Each new row is followed by its nearest point in the smallest flat space through zero that holds the last named rows.
In the rows, 100 means zero.

Z_822 (6 x 16):
130 116 106 96 87 71 89 122 91 80 115 120 117 98 94 88
117 106 118 119 64 90 116 129 95 74 107 136 135 101 105 108
138 100 57 121 67 32 111 85 107 77 77 144 134 139 115 97
118 85 69 116 62 95 84 55 122 63 72 96 88 114 107 109
124 124 92 94 93 32 106 139 116 54 98 143 149 118 126 50
102 122 91 93 44 53 118 127 118 56 63 125 91 123 90 78
New rows:
114 93 130 66 100 45 95 123 117 114 101 144 119 114 80 96 -> 114 120 100 90 98 57 109 131 87 104 106 124 114 110 91 85
110 84 88 128 99 83 70 105 102 142 102 135 59 72 90 106 -> 114 100 92 99 99 92 94 90 82 121 105 99 88 102 81 115
77 71 127 60 120 113 81 100 144 61 109 116 90 87 110 141 -> 88 95 114 100 101 131 91 99 116 77 102 85 98 85 113 93
92 121 116 86 107 150 125 88 49 128 113 105 87 94 129 101 -> 84 95 118 103 117 128 111 107 86 130 114 93 100 89 96 117

Z_345 (6 x 16):
72 112 121 108 114 80 89 124 118 58 83 85 114 125 95 108
115 96 69 84 127 126 114 99 83 90 104 109 106 111 150 131
127 110 81 73 76 137 67 92 107 120 92 139 76 83 68 109
76 75 110 132 80 93 81 49 97 64 75 135 105 112 120 103
132 87 88 83 58 133 111 124 67 70 90 81 74 117 123 127
120 123 85 100 71 97 121 82 95 89 98 160 84 110 130 79
New rows:
107 92 74 84 60 112 88 93 115 101 110 98 135 97 152 91 -> 110 93 88 99 94 110 110 88 87 97 101 112 96 103 124 105
126 109 128 113 84 104 96 87 103 132 94 114 97 126 114 146 -> 107 95 93 97 92 111 95 92 95 97 96 110 95 100 105 107
107 105 130 92 105 49 107 57 65 131 81 111 135 78 84 90 -> 87 91 109 120 103 79 105 71 104 125 110 107 108 84 93 74
102 152 115 145 142 82 105 94 114 63 112 101 90 94 135 119 -> 83 119 101 107 130 79 113 105 111 76 98 113 118 120 127 98

Z_23 (6 x 16):
54 65 126 66 98 162 140 81 83 152 89 39 109 86 81 95
85 103 114 78 105 115 100 120 90 151 77 88 89 89 59 80
88 98 111 81 104 102 116 114 52 97 131 96 104 99 96 95
116 87 117 127 116 91 93 70 80 86 110 116 105 109 118 87
47 131 72 124 100 73 120 106 102 115 101 76 88 120 106 132
79 82 130 125 105 122 121 116 120 99 91 125 90 116 63 86
New rows:
132 94 100 89 112 96 97 100 105 95 97 70 121 98 115 93 -> 119 95 96 86 97 104 89 86 99 98 99 91 108 89 115 99
120 124 89 105 101 115 135 100 73 109 94 83 107 60 108 90 -> 101 100 98 81 100 103 99 96 81 111 104 84 104 91 105 99
109 106 122 124 114 113 111 122 136 87 146 60 95 154 122 98 -> 83 93 101 119 97 104 120 97 110 76 113 103 102 114 108 114

Z_346 (6 x 16):
85 146 74 107 128 63 94 114 101 63 76 129 103 111 115 95
85 141 59 101 94 117 86 154 119 70 140 99 121 47 104 104
61 120 52 140 129 102 54 107 95 84 70 137 113 88 98 65
96 177 23 159 77 132 117 58 88 93 63 112 92 102 70 37
71 120 79 146 106 141 89 82 71 49 128 116 73 84 91 106
96 150 104 104 78 121 63 105 71 61 92 149 93 69 69 86
New rows:
102 80 96 113 97 134 113 154 99 94 92 138 100 104 121 102 -> 91 96 97 101 106 103 85 113 102 94 107 105 106 88 102 103
115 144 71 97 97 100 154 130 137 100 120 95 96 100 102 72 -> 114 147 61 96 85 93 138 115 124 97 109 77 110 95 107 94
116 124 87 80 90 112 76 69 90 56 92 64 80 137 83 96 -> 108 123 102 107 90 104 117 79 86 84 96 105 82 111 92 100
100 91 107 46 141 88 114 106 103 90 101 154 50 46 134 87 -> 95 104 119 83 112 81 83 119 96 78 102 119 101 97 107 117

Z_149 (6 x 16):
115 142 60 99 74 103 108 72 133 112 104 116 128 102 122 82
98 116 117 104 98 120 90 150 112 103 90 95 86 103 142 92
125 108 72 98 132 116 77 89 97 78 109 117 67 139 113 87
75 82 113 54 104 96 95 97 70 126 101 127 88 134 111 87
98 105 125 141 91 128 136 82 54 90 111 101 96 100 113 119
106 88 149 90 73 101 84 65 79 83 146 95 100 101 72 91
New rows:
104 90 102 103 134 91 112 115 123 67 100 107 99 85 82 66 -> 110 93 92 103 115 93 85 109 114 87 97 89 93 95 86 102
136 117 108 133 127 65 135 134 85 129 128 70 111 71 77 76 -> 102 98 105 123 97 97 109 109 107 92 94 81 109 74 88 114
133 71 121 83 137 131 79 88 83 111 130 66 71 85 131 106 -> 108 91 123 103 113 113 81 109 84 79 114 96 72 114 101 98
68 117 99 94 109 130 68 120 98 95 90 72 132 83 87 77 -> 99 101 110 96 93 96 90 121 117 102 97 89 103 88 101 97
87 65 95 72 118 95 67 99 86 132 72 127 65 100 63 89 -> 83 65 95 61 128 78 83 105 88 111 89 110 85 118 79 98

Z_950 (6 x 16):
57 130 130 108 126 117 118 93 97 90 142 109 86 78 113 67
92 88 78 114 67 128 104 94 63 87 102 86 65 97 97 108
100 145 130 62 102 95 86 122 60 90 109 155 105 93 116 116
122 130 124 88 116 122 101 65 81 119 130 110 59 96 83 113
68 166 138 109 93 86 107 99 33 102 104 112 97 102 98 92
24 143 136 132 70 86 89 85 74 108 105 101 79 114 60 102
New rows:
106 111 74 115 104 103 105 121 107 105 99 46 105 103 95 125 -> 110 87 85 115 94 97 107 94 99 105 86 75 103 106 96 96
92 93 102 108 82 122 97 64 91 111 101 99 88 46 110 112 -> 97 97 96 104 95 122 104 89 91 96 115 97 74 94 97 101
78 133 121 90 51 123 131 72 97 96 101 93 64 65 105 54 -> 70 117 109 117 98 122 115 87 74 92 124 92 72 88 101 83
99 97 90 98 46 106 80 102 67 94 97 70 111 115 96 125 -> 98 93 82 108 61 98 91 106 67 95 77 93 92 112 90 119
110 49 101 92 109 109 75 84 61 97 110 80 79 101 119 110 -> 120 85 81 98 90 122 104 95 85 95 103 93 80 96 104 108

Z_892 (6 x 16):
113 93 96 47 55 119 125 95 67 109 110 90 78 70 103 86
112 89 112 134 109 97 126 105 99 103 95 89 118 89 86 87
93 129 177 82 98 82 121 130 60 102 94 107 108 130 122 146
79 103 58 130 121 121 89 128 97 106 130 100 87 108 131 102
91 116 133 97 87 177 116 106 57 98 164 113 40 77 77 75
98 115 102 82 74 123 88 143 115 121 113 75 111 100 104 127
New rows:
80 66 66 107 86 74 48 126 100 81 144 76 85 126 80 104 -> 88 104 66 103 105 112 71 108 122 103 112 99 94 106 109 105
105 113 81 108 96 105 75 128 86 98 84 64 108 136 156 75 -> 90 101 71 103 104 92 98 126 96 110 102 92 107 110 136 116
90 83 114 146 96 109 81 95 91 104 61 121 93 123 78 100 -> 98 102 116 126 121 94 95 90 109 90 96 111 104 109 86 97
49 100 70 77 118 82 116 102 115 95 96 65 137 112 48 93 -> 107 94 88 105 98 91 91 99 126 104 87 89 119 97 90 100
112 92 101 109 116 106 104 110 101 93 84 80 120 99 100 124 -> 104 99 104 113 103 91 105 114 108 106 92 89 119 103 101 108
118 117 108 108 82 119 107 80 106 94 124 61 97 119 82 64 -> 108 97 108 105 92 122 104 97 106 102 110 94 95 84 74 85

Z_265 (6 x 16):
79 99 53 109 97 91 52 58 134 80 94 83 46 98 140 72
116 80 88 98 58 107 95 87 94 122 110 100 67 120 99 51
123 104 63 94 103 113 106 77 113 77 125 84 78 68 100 124
92 109 105 124 87 129 58 103 117 115 118 102 59 129 52 80
72 75 115 108 84 97 147 106 92 113 61 59 121 78 105 110
71 63 93 70 60 123 107 128 60 106 63 97 76 104 97 78
New rows:
73 74 85 73 76 109 90 111 81 79 78 115 105 74 122 114 -> 79 84 82 68 96 106 102 115 75 80 72 102 92 86 120 107
71 114 129 67 137 121 112 104 134 123 111 65 91 131 137 120 -> 82 107 108 113 114 93 95 100 112 97 88 92 109 98 104 110
107 125 93 128 102 136 94 98 65 109 64 132 93 69 121 115 -> 92 99 95 88 105 105 97 110 91 89 93 105 99 94 101 111
124 69 67 64 134 65 70 64 74 126 135 119 119 117 131 75 -> 135 103 84 78 102 71 90 82 93 95 118 134 104 114 145 70
106 103 91 67 70 100 113 135 69 74 136 78 107 125 131 117 -> 115 90 89 70 93 105 114 110 74 92 102 114 103 92 108 103

Z_653 (6 x 16):
92 105 103 127 94 148 101 91 111 63 76 120 108 120 51 79
101 101 96 140 98 123 108 109 150 100 96 104 71 84 83 58
134 94 48 117 153 140 177 134 116 65 87 57 86 114 80 96
99 68 126 97 121 98 127 92 149 104 78 101 113 124 71 67
123 137 104 139 155 123 102 84 137 94 54 92 95 102 68 70
115 98 104 144 68 160 168 71 116 87 120 119 115 82 117 96
New rows:
103 106 107 103 86 104 101 68 131 103 113 90 106 103 102 113 -> 103 100 114 107 95 103 109 84 109 108 102 108 108 95 108 97
112 120 110 124 68 137 100 119 130 103 121 85 129 103 73 128 -> 100 103 98 118 85 127 111 94 101 87 103 111 102 97 94 96
105 84 114 125 71 82 79 136 76 131 108 75 76 114 69 65 -> 84 88 94 97 88 87 74 124 113 103 105 101 76 98 88 83

Z_27 (6 x 16):
118 79 55 105 72 106 58 59 116 151 98 55 101 109 101 120
50 116 78 77 89 103 108 54 71 102 76 73 85 118 125 117
67 84 74 116 71 83 57 46 23 114 75 62 132 125 100 168
39 78 101 145 47 92 104 44 102 142 109 49 86 143 71 141
86 94 76 85 89 114 76 75 92 122 108 70 79 129 109 102
89 125 80 131 133 93 89 102 90 83 105 33 100 130 108 141
New rows:
103 64 127 75 128 108 126 63 97 88 91 135 106 127 71 67 -> 87 91 121 84 87 105 111 104 91 98 105 134 91 100 95 78
118 108 68 127 131 127 89 133 117 127 107 107 115 69 95 129 -> 139 102 88 117 116 95 86 116 121 101 101 87 116 85 99 108
127 83 125 109 116 77 110 105 112 66 111 69 101 116 87 67 -> 109 104 111 117 117 100 103 125 115 90 118 95 96 107 91 96

Z_949 (6 x 16):
77 94 129 55 106 92 89 99 119 82 106 93 113 111 94 136
102 86 116 87 130 101 93 60 118 119 108 104 71 85 79 113
108 101 90 97 86 103 102 78 124 81 140 96 67 114 81 85
109 135 82 112 114 116 29 107 82 121 105 94 128 76 75 86
129 111 135 81 125 105 101 63 124 97 124 111 97 152 60 53
117 58 109 124 113 119 93 93 124 111 88 92 93 71 106 121
New rows:
88 146 98 136 104 121 110 97 81 96 86 106 129 141 34 154 -> 96 120 105 88 106 97 84 106 89 102 98 102 121 109 92 93
67 158 91 105 82 64 106 83 64 40 126 113 103 65 124 98 -> 66 138 65 82 72 78 104 112 71 88 117 101 88 99 105 103
91 83 91 80 122 91 118 86 129 104 104 110 49 88 101 117 -> 90 81 103 88 107 92 120 70 115 105 110 103 58 86 97 121

Z_215 (6 x 16):
100 114 107 74 117 96 106 84 111 120 88 49 77 104 121 72
66 61 84 143 137 69 99 89 146 159 105 120 65 102 94 76
89 70 55 110 88 91 89 69 126 91 135 84 80 111 128 71
105 50 94 107 128 76 116 60 95 87 104 100 63 107 84 90
85 104 98 93 136 81 119 98 156 131 157 108 42 69 124 93
62 67 98 147 158 72 102 86 115 140 145 116 24 101 64 53
New rows:
87 76 124 97 88 73 107 115 74 135 120 89 136 97 135 100 -> 97 105 98 100 96 101 97 105 110 112 91 99 110 100 108 102
100 111 121 136 96 124 88 63 72 73 90 106 137 78 114 113 -> 108 99 100 102 83 109 95 104 79 79 90 107 122 106 91 111
90 110 94 85 68 123 100 106 96 107 137 104 103 66 92 89 -> 95 122 96 98 87 112 93 115 101 90 134 105 98 92 107 98
106 80 78 119 113 86 68 102 96 105 71 135 74 92 74 71 -> 87 74 95 131 112 90 94 94 95 112 93 116 93 111 76 89
95 109 133 124 66 93 96 127 91 103 135 115 111 126 122 66 -> 85 119 92 116 85 114 81 119 95 101 123 104 105 103 96 86

Z_271 (6 x 16):
92 145 89 94 173 107 126 58 67 100 77 89 86 108 82 115
128 134 94 108 110 98 118 113 98 67 62 123 104 66 61 74
136 99 102 90 103 82 86 78 101 82 89 115 111 96 100 146
108 125 137 156 109 100 125 84 66 112 84 146 93 103 77 75
71 88 103 79 125 103 79 103 104 60 91 120 69 67 82 115
101 118 134 134 104 103 119 86 104 73 68 129 87 122 122 77
New rows:
143 94 94 91 103 123 84 108 97 148 103 101 89 125 65 84 -> 113 104 91 107 93 98 106 104 85 130 113 93 115 97 83 96
86 113 112 88 95 104 93 106 87 49 140 107 108 46 84 99 -> 91 91 96 89 102 100 86 117 102 80 98 116 89 64 73 101
76 96 122 93 91 73 90 90 98 53 129 78 102 109 133 139 -> 90 79 108 84 100 96 80 86 115 83 104 98 91 115 132 132
87 130 107 106 113 153 98 111 105 100 117 127 91 77 107 82 -> 78 104 106 109 108 109 107 109 96 95 96 108 85 91 89 76
68 87 117 85 107 100 133 135 98 95 126 90 154 62 96 91 -> 89 94 86 93 91 106 98 124 102 109 112 90 101 82 84 82
71 82 106 46 80 139 98 101 100 92 73 99 94 81 107 128 -> 80 84 92 74 107 102 82 105 114 79 103 93 86 89 105 114
